Each cloud of rows lies close to a flat space through zero, with a little noise off it, and is much wider in some directions of that space than in others. After each cloud: how many dimensions does that space have?
In the rows, zero is written as 128.

[[134 104 126 106 114 114 155 112 132 135 142 128 157  88 130 141 111 120
  152 160 147 100 104]
 [143 143 108 136 148 137 131 146 126 128 104 118 102 149 129 130 159 121
  112 108 125 200 155]
 [158 108 123 106 102 114 163 111  83 145 102 135 184 101 101 121 120 157
  164 173 172  99 132]
 [120 159 115 133 120 103 135 116 119 121  89 122 124 157 129 136 128 154
  120 122 151 120 134]
 [130 145 123 151 144 124 118 115 120 117 114 113 131 142 107 116 136 140
  125 128 163 129 148]
 [114 109 139 106 145 111 145 100 121 105 152 131 133 149 126 123 108 117
  169 168 109 116 120]
 [117 134 132  90 148  75 165  73 120  91 135 144 148 122 142 132  79  89
  191 183 118 119 114]
 [128 152 130 131 112 134 115 141 145 117 124 122 107 124 120 121 137 133
  110 115 124 110 144]
 [114 150 139 101  91 120 153 126 106 120 121 121 139 141 111 114  98 134
  175 178  87  73 113]
 [114 121 156 116 114 134 114 127 138 105 160 130 120 137 109 109 119 143
  139 144 114  61 129]
 [123 124 130 111 134 110 143 110 136 106 134 124 125 136 130 132 125 127
  144 150 135 115 128]
 [120 106 145 116 102 149 129 156 165 130 170 123 124 105 122 136 136 137
  122 134 122  67 109]
 [128 117 132  94 125 106 154 113 106 115 116 142 127 159 137 130 122 136
  151 148 109 130 132]
 [137 149  97 132 136 106 115  94 160 125 122 115 121  59 155 140 123  79
  107 106 156 169 135]
 [127 142 139 128 119 139 129 146  97 128 106 136 123 176 109 110 133 157
  135 131 106 121 139]
 [100 102 137 148 130 141 108 123 103 146 136 120 127 186 132 123 128 158
  121 123 108 121 111]
 [151 124 131  95 111 107 162 122 113 132 116 166 166  82 136 137 102 119
  151 144 139 111 119]
 [137  98 131 110 107 110 157 111 110 140 130 134 176 101 118 137 112 147
  157 166 165  82 106]
 [145 138 116 123 146 121 141 125 105 120  93 132 114 162 126 122 149 138
  129 124 131 181 159]
 [123  88 132  91 156  88 168  84 107 109 133 146 141 166 149 143 113 127
  166 164 131 142 118]
 [116 128 122  98 198  70 160  66 118  62 118 137  96 211 150 131 125 109
  163 154 122 192 156]
 [110  85 154 134 135 131 118 125 135 125 169 139 143 143 126 132 120 151
  130 134 143  69 103]
 [121 171 130 159 120 154  94 158 134 129 118 116 102 143 111 110 142 133
  102  97 109 130 146]
 [110 146 111 148 164 104 124 107 156 116 130 123 113 130 161 154 122  96
  111 105 146 166 117]
 [131 162 112 138 119 143 114 139 154 139 128 108 113  74 138 127 126  80
  116 113 101 159 125]
 [112 111 132 120 131 107 132  93 117 121 139 132 144 133 137 130 104 123
  148 148 126 110 113]
 [128 110 149  90 120 101 156  95 112  96 140 142 152 139 108 115 106 147
  174 181 138  62 127]]

10

[[133 130 143 121 126 140 102 142 117 110 129 123 136 140 139 104 131 124
  141 134 136  94 132]
 [112 132 131 140 111 109 148  89 146 130 120 125 108 127  82 143 131 124
  104 132 133 147 120]
 [144 138 117 121 143 120 119 139 119 144 145 132 122 130 141 110 141 138
  135 127 136 119 130]
 [130 134 146 126 112 120 105 122 122 113 127 114 120 144 112  92 144 121
  129 145 143  87 130]
 [122 129 137 136 115 117 131 110 132 119 125 125 119 127 104 131 131 122
  123 134 132 124 128]
 [128 127 120 132 129 121 142 125 136 136 128 130 122 125 122 139 125 134
  123 122 125 145 126]
 [114 124 141 139 107 120 135 103 137 115 120 121 120 132  95 137 124 116
  113 136 130 127 123]
 [127 127 152 127 109 130 108 118 127  99 122 120 127 142 106  99 139 117
  123 142 136  87 130]
 [139 136 163 119 114 136  78 139 105  96 131 113 129 158 121  66 153 117
  145 148 148  51 137]
 [131 127 118 122 141 133 126 140 125 134 131 136 134 127 143 132 122 133
  135 123 122 136 128]
 [117 139  96 149 132  97 179  88 148 170 133 136 108 104 100 177 117 140
   99 114 127 198 110]
 [130 116 160 114 122 160  99 154 115  82 113 123 153 147 143 103 124 111
  148 139 128  83 145]
 [123 123 125 126 129 134 131 139 128 128 122 130 137 125 138 141 117 126
  135 123 124 144 130]
 [140 127 133 113 135 144 106 154 110 115 134 129 144 135 153 102 133 129
  146 133 125  95 134]
 [117 125 120 134 124 121 143 114 139 135 123 131 129 121 115 144 122 129
  119 125 125 149 123]
 [142 129 123 118 140 132 105 148 116 133 142 127 132 136 150 101 142 136
  143 131 130 106 129]
 [125 122 148 125 117 137 112 135 124 102 120 120 134 140 121 113 133 116
  133 137 130  99 135]
 [143 133 110 121 153 129 128 149 119 150 146 138 130 120 156 124 130 142
  140 120 129 137 128]
 [135 133 123 130 131 114 123 121 127 140 138 125 114 132 120 115 142 135
  124 132 133 119 126]
 [129 118 115 125 143 137 132 150 125 136 131 134 140 124 153 142 117 128
  138 117 119 140 130]
 [116 127 121 129 126 127 147 124 139 130 119 129 126 121 121 150 118 125
  122 124 121 160 124]
 [122 125 112 126 140 131 149 127 137 142 129 133 133 120 136 155 110 130
  127 116 118 162 126]
 [142 138 138 119 128 126  97 138 111 119 141 121 128 141 134  84 147 133
  141 143 143  74 135]
 [125 123 117 127 139 133 139 148 130 133 124 134 139 119 145 154 116 128
  135 118 117 152 132]
 [129 139 158 136 104 118 105 105 124 106 130 110 111 147  86  86 156 120
  117 150 146  72 130]
 [134 127 124 124 133 134 126 137 125 132 133 130 133 127 140 125 128 129
  136 126 127 127 131]
 [125 131 115 134 128 116 149 115 137 150 128 132 117 119 119 146 124 136
  112 122 125 160 124]]

3

[[110 125 130 159 130 126 128 103 137 113 120  94 131 113 109 109 133 126
   94 141  81 130 123]
 [130 123 153 123 154 150 132 118 144 128 122 140 158 119 149 151 130 118
  145 132 110 122 149]
 [125 136  99  86 135 110 128 140  96 121 131 172 122 139 144 142 100 136
  110 137 158 132 111]
 [141 125 160 123 134 148 144 102 163 146 117 113 146 131 130 130 138 121
  174 111 140 114 146]
 [118 141 137 117 142 125 132 131 119 123 127 118 136 129 130 123 122 124
   98 127 111 108 123]
 [147 132 129 112 134 159 150  82 149 142 123 107 162 132 126 130 122  93
  175 116 150  86 145]
 [120 126 137 119 137 126 119 139 124 126 126 131 128 130 138 132 137 133
  120 131 106 136 124]
 [119 144 116 151 130 106 120 156 119 130 152  83 130 132 102  89 114 138
   98 149  75 135 116]
 [110 143 117 113 130 126 130 162 116 118 146 126 137 167 139 119 129 134
  129 152 123 158 119]
 [142 118 151 134 130 136 130 130 140 136 124 151 121 117 141 150 134 132
  144 105 156 120 141]
 [129 114 134 147 111 116 112 142 123 124 122 150  96 106 128 139 140 145
  109 117 134 140 126]
 [127  98 140 158 108 137 124 112 149 127 119 150 105 115 137 147 147 135
  134 105 160 139 131]
 [144 128 148 111 134 136 132 126 129 129 111 170 125 110 144 162 129 131
  147 115 159 122 147]
 [141 125 116 142 131 132 140  78 124 126 114 111 127 103 106 121 113 107
  108 114 138  85 127]
 [141 119 137 142 106 119 130 103 134 134 110 139  95  97 114 136 127 134
  113  93 167 100 129]
 [142 132 113 118 105 126 130 149 132 139 145 156 122 140 136 142 115 139
  173 133 177 148 137]
 [143  95 131 194 112 142 121  66 147 121 103 121 107  67 104 138 143 110
  116 104 127 101 141]
 [106 132  91 117 115 131 129 169 105 112 163 157 126 177 160 135 119 126
  124 145 175 156 110]
 [140 123 150 143 119 126 126 117 136 139 116 111 108 114 111 118 145 130
  125  98 136 108 131]
 [108 154 132  71 125 127 124 198 111 128 150 154 135 183 167 139 137 141
  144 139 146 158 123]
 [135 121 117 140 123 112 126 104 134 141 128 104 122 116 104 107 112 133
  119 123 115 116 115]
 [157 110 121 127 138 140 132  88 128 130 109 182 129  90 138 171 109 118
  149 115 174 107 145]
 [134 125 134 136 119 131 123 137 128 130 128 139 117 120 131 137 135 131
  132 116 142 126 134]
 [134 126 182 133 166 140 156  69 173 134  90 112 160  98 120 136 123 129
  135 125  96 107 152]
 [133 124  77 113 126 126 128 142  98 122 149 157 123 162 139 131 110 123
  142 140 180 147 109]
 [121 138 125 110 130 138 126 149 123 128 138 117 141 156 135 119 140 121
  147 138 121 140 127]
 [148 117  94 144 130 123 131  98 115 130 130 134 123 114 113 125 100 116
  123 123 159 106 118]]

11

[[174 170 156 142 130 146 122 156  79  80 169 135 187 158  76  80 106 119
  180 123  89 154 128]
 [ 92 165 166 123 110 136 149 129 126 130 137 168 115 166 136  88 124 117
  152 131 110 150 136]
 [106 153 174 135 111 127 158 117 153 163 167 146 134 114 101 115  92 116
  161 109  62 205 125]
 [119 139 125 159 145 179 188 189 118 129  30 185 143 161 102 122 121 145
  119 155 123 131 139]
 [112 152 134 100 135 171 156 127 111 125  65 164 142 110 104 141  84 126
  120 142 130 180 158]
 [138 128  54 149 119 127 109 164 116 159 131  86 113 123 101 175 132 106
  110  98 144  91 131]
 [147 129 121  81 134 124 110 185 140 204 151  85 155  96 126 147 118 133
   77 107 153  74 143]
 [159 149 123 127 100 113 162 148 129 176 160 103  84  72 142 127 168 220
   80 146 186 153  94]
 [155 137 124 131 100  66 128 189 138 122 117 105 113 144  93 149 133 172
  124 113 137 117  78]
 [106 151 136 133  98 121 176 108 185 150 135 172 128 169  96 144 173 121
  116 123  87 189 116]
 [129 136 126  80 143 122 208 160 158 179 146 161 151  99 140  64  94 124
   84 134 125 101 147]
 [135 147 115 155 124 166  77  95 163 167 174 149 155 121 140 132 183 123
  123  66  86 210 195]
 [118 155 105 144 135 136  71 165 144 102 142 117 118 167 141 132 157 106
  155 146 105 138 122]
 [103  61  98 103  95  55  72  78 183  94 175 108  91 115 149 173 125  79
  102  85 157 107 114]
 [168 189 126 130 141 110 165 154 118 147 123 105  95 108 121 136 140  85
   99 106 103 117 130]
 [132 152 121 162 112 155  96 128 101 111  83 176 121 199 143 125 182 172
  149 131 153 133 141]
 [134 187 119 104  85 115 169 142 114 205 163  77 103 112 130 124 130  97
   99 100 160  76 109]
 [115 177 217 140 107  71 235 174 150 144 135  93 126 110 144  67  75 156
  120 133 161 117  66]
 [149 150 117 115 129  95 166 122 149 143 180 142 129 142 147 127  59 112
  151 161 131 120 124]
 [174 138 133 102  78 156 131 167 153 177 164 122 122 108 124 122  94  99
  124 113 140 140 160]
 [122 183 148 116 109 151 148 183 122 154 158 120 105 141  79  80  90 128
  116 139 156 127 161]
 [169 164  83 156 144 166 150 151 114 140 115 105 125 166 144 114 111  74
  155 198 148  58 115]
 [116 102 152  91 118 130 154 108  75  56  61 156 176 136 131 165  69 192
  175 145 155 163 131]
 [108 149 199  81 116 163  74 152 144 214  94 138 136 172 165 140 137 103
  121 127 131  83 152]
 [168 149 124 129 121 135 152 152 104 184 161  70 110  90 149 132 132 138
  129 124 138  89 134]
 [168 145 135 141  85 168 120 142 114 166 173 179 156 118 115 103 105  85
  154  98  90 167 109]
 [126 170 132 126 110 134 125 133 130 173  61  90 125 130 106 110 196 156
  115  84 127 123 120]]

20

[[129 133 193 157  77 172  57 101  99 116  71 137 153 144 120 171 112  88
   93 142 117  93  83]
 [142 142  40 113 189  94 175 168 125 125 189 121 103 140 118 101 120 172
  160 130 145 144 143]
 [129 154 129 147 129 137 102 144  71  93 115 120 139 136 114 141 111  88
  123 126 132  82  93]
 [123 130 153 119 115 148 106 123 133 125 108 139 133 132 143 142 119 112
  112 129 131 122 107]
 [137 122  52 117 167  75 206 146 145 139 190 114 111 115 117  79 155 173
  162 115 126 162 183]
 [128 128 146 140 117 133 118 118 117 124 114 129 136 125 123 130 136 111
  124 124 119 120 127]
 [113 151 155 127 128 151  92 141 105 105 100 135 134 131 146 141 106  81
  115 131 140  89  96]
 [130 110 144 128 109 130 121 111 150 144 123 134 131 132 128 131 133 145
  122 134 123 142 132]
 [122 148 102  95 170 147 117 166 144 118 135 148 103 153 154 137  86 146
  131 139 155 119  96]
 [149 119 174 156  69 168  56  93 116 137  80 140 142 166 109 180 106 139
   99 155 112 127  83]
 [147 111 155 136  85 147  88 102 146 148 106 137 132 153 119 162 120 160
  115 152 115 156 110]
 [119 142 107 126 149 125 138 149  99 108 137 124 128 123 128 122 127 105
  135 120 136 105 127]
 [125 137 109 116 151 130 135 145 132 127 137 131 117 138 140 122 116 138
  135 130 141 129 124]
 [115 143 117  90 163 140 129 152 157 133 136 141 104 128 163 127 108 136
  129 126 149 132 117]
 [127 137 101 102 159 123 139 152 144 133 146 138 103 135 144 120 115 144
  134 130 145 134 126]
 [125 141  16  79 222  75 225 183 166 139 214 125  76 116 143  68 130 182
  181 116 155 163 176]
 [129 127 193 161  75 157  77  99  88 116  77 127 159 130 112 160 130  81
  101 136 111  99  95]
 [133 131  83 105 165 120 152 153 146 129 159 131 106 135 136 122 111 166
  147 135 144 147 131]
 [131 104 169 170  77 102 144  86 102 131 108 107 170  91 102 110 178  97
  121 106  94 130 168]
 [116 149 138 133 131 149 101 142 100 104 110 131 137 133 133 139 107  94
  119 134 136  92  95]
 [127 147 104 105 162 142 115 162 137 126 137 139 106 150 146 138  99 142
  130 139 145 127 103]
 [131 128 125 117 134 128 136 127 148 138 135 132 121 127 129 122 126 139
  130 126 133 134 132]
 [148  99 102 176 107  65 204 102 105 135 162  90 154  90  86  86 194 135
  153 100  89 152 199]
 [133 132 107 117 146 121 140 140 136 128 140 131 114 133 132 126 120 145
  134 131 134 133 128]
 [123 116 168 151  92 130 120 103 115 125 103 118 157 106 120 124 151  97
  117 117 115 119 140]
 [132 125 137 132 123 132 119 127 130 127 123 133 130 130 128 132 132 126
  129 129 125 127 120]
 [131 120 179 158  78 148  89  99 102 122  86 125 156 127 110 148 136  87
  107 130 111 105 108]]

4

[[128 129 127 124 102 142  95 103 129 134 126 102 133 116 113 125 131 104
  117 127 147  98 111]
 [156 138 129 145 156 140 165 165 124 124 129 172 126 128 134 145 122 140
  119 121 111 160 155]
 [ 81  58 140 119 146  71 147 124 133  67 175 166 168 158 158 137 100 149
  186 185  32 154 148]
 [175 132 130 140 111 137 111 120 129 148 102 123 147 116 125 113 133 107
  148 151 133 126 111]
 [152 164 112 164 142 160 161 168 114 148  74 139 120 100 117 135 123 147
  143 106 175  97 121]
 [129 113 110 124 126 116 154 129 158 102 125 158 156  94 134 139 121 122
  193 141  57 127 133]
 [104 145  86 121 103 148  80  99 116 182 112  82 124 102  67  99 136 124
  114 101 160  35  84]
 [161 181  87 142 131 164 133 141 119 156  86 132 142  84  86 102 115 126
  112 112 131  83 108]
 [118 127 106 129 113 118 143 121 144 121  85  97 133 101 146 140 134 116
  205 127 151 115 117]
 [106  86 143 137 140 105 151 141 131  95 150 152 137 147 155 154 120 139
  165 153 101 150 147]
 [ 68  82 148  99  73  78  76  67 122 136 147  53 132 172 151 129 179  89
  139 142 163 139  93]
 [164 118 135 144 129 136 138 136 143 103 127 168 158 105 134 137 111 113
  159 154  80 135 139]
 [162 133  87 151 152 155 151 154 133 145  98 154 135  90 109 130  98 145
  178 122 109  92 139]
 [117  85 110 128  82 107  83  87 115 177 115  85 158 138 113 120 164  95
  182 148 137  94  81]
 [173 145 100 142 136 149 136 141 119 173  99 125 123 116 119 128 131 121
  136 112 149 130 130]
 [154 127 125 124 133 118 168 142 152  92 123 166 157 113 159 150 130 104
  164 142  63 189 149]
 [136 177  69 122 136 147 169 143 170 124  69 131 129  47 111 124 114 136
  198  93 107  80 122]
 [137 143  65 139 139 147 125 127 101 152 105 119 151 103  91 105  99 131
  136 129 116  83 120]
 [141 136  98 122 131 139 131 121 141 121 123 129 136 101 119 122 107 118
  143 127 100 120 138]
 [165 114 152 132 118 128 141 139 158 129 121 142 121 124 157 160 153 109
  167 124 128 167 140]
 [150 113 118 136 128 114 139 139 108 156 125 151 153 150 131 128 152 117
  136 141  96 163 122]
 [134 127 146 135 117 149  75 110  97 164 147 105 113 152  97 105 128 128
   56 126 175  98 112]
 [158 138 130 131 112 141 138 130 139 114 109 129 141 105 143 149 141  94
  142 126 129 151 129]
 [144 178 127 140 124 173  90 121 102 140 118 106 119 110  85  96 104 128
   41 119 181  77 111]
 [ 64 118 139 103 159  89 176 144 156  51 173 174 130 133 154 137 104 165
  139 135  46 157 155]
 [ 97 147 147 112 133 125 129 129 128 118 151 126 103 144 128 126 140 141
   73 105 140 140 130]
 [150 116 152 127 132 112 163 148 166  97 125 166 129 119 164 152 135 131
  187 138  88 168 151]]

10
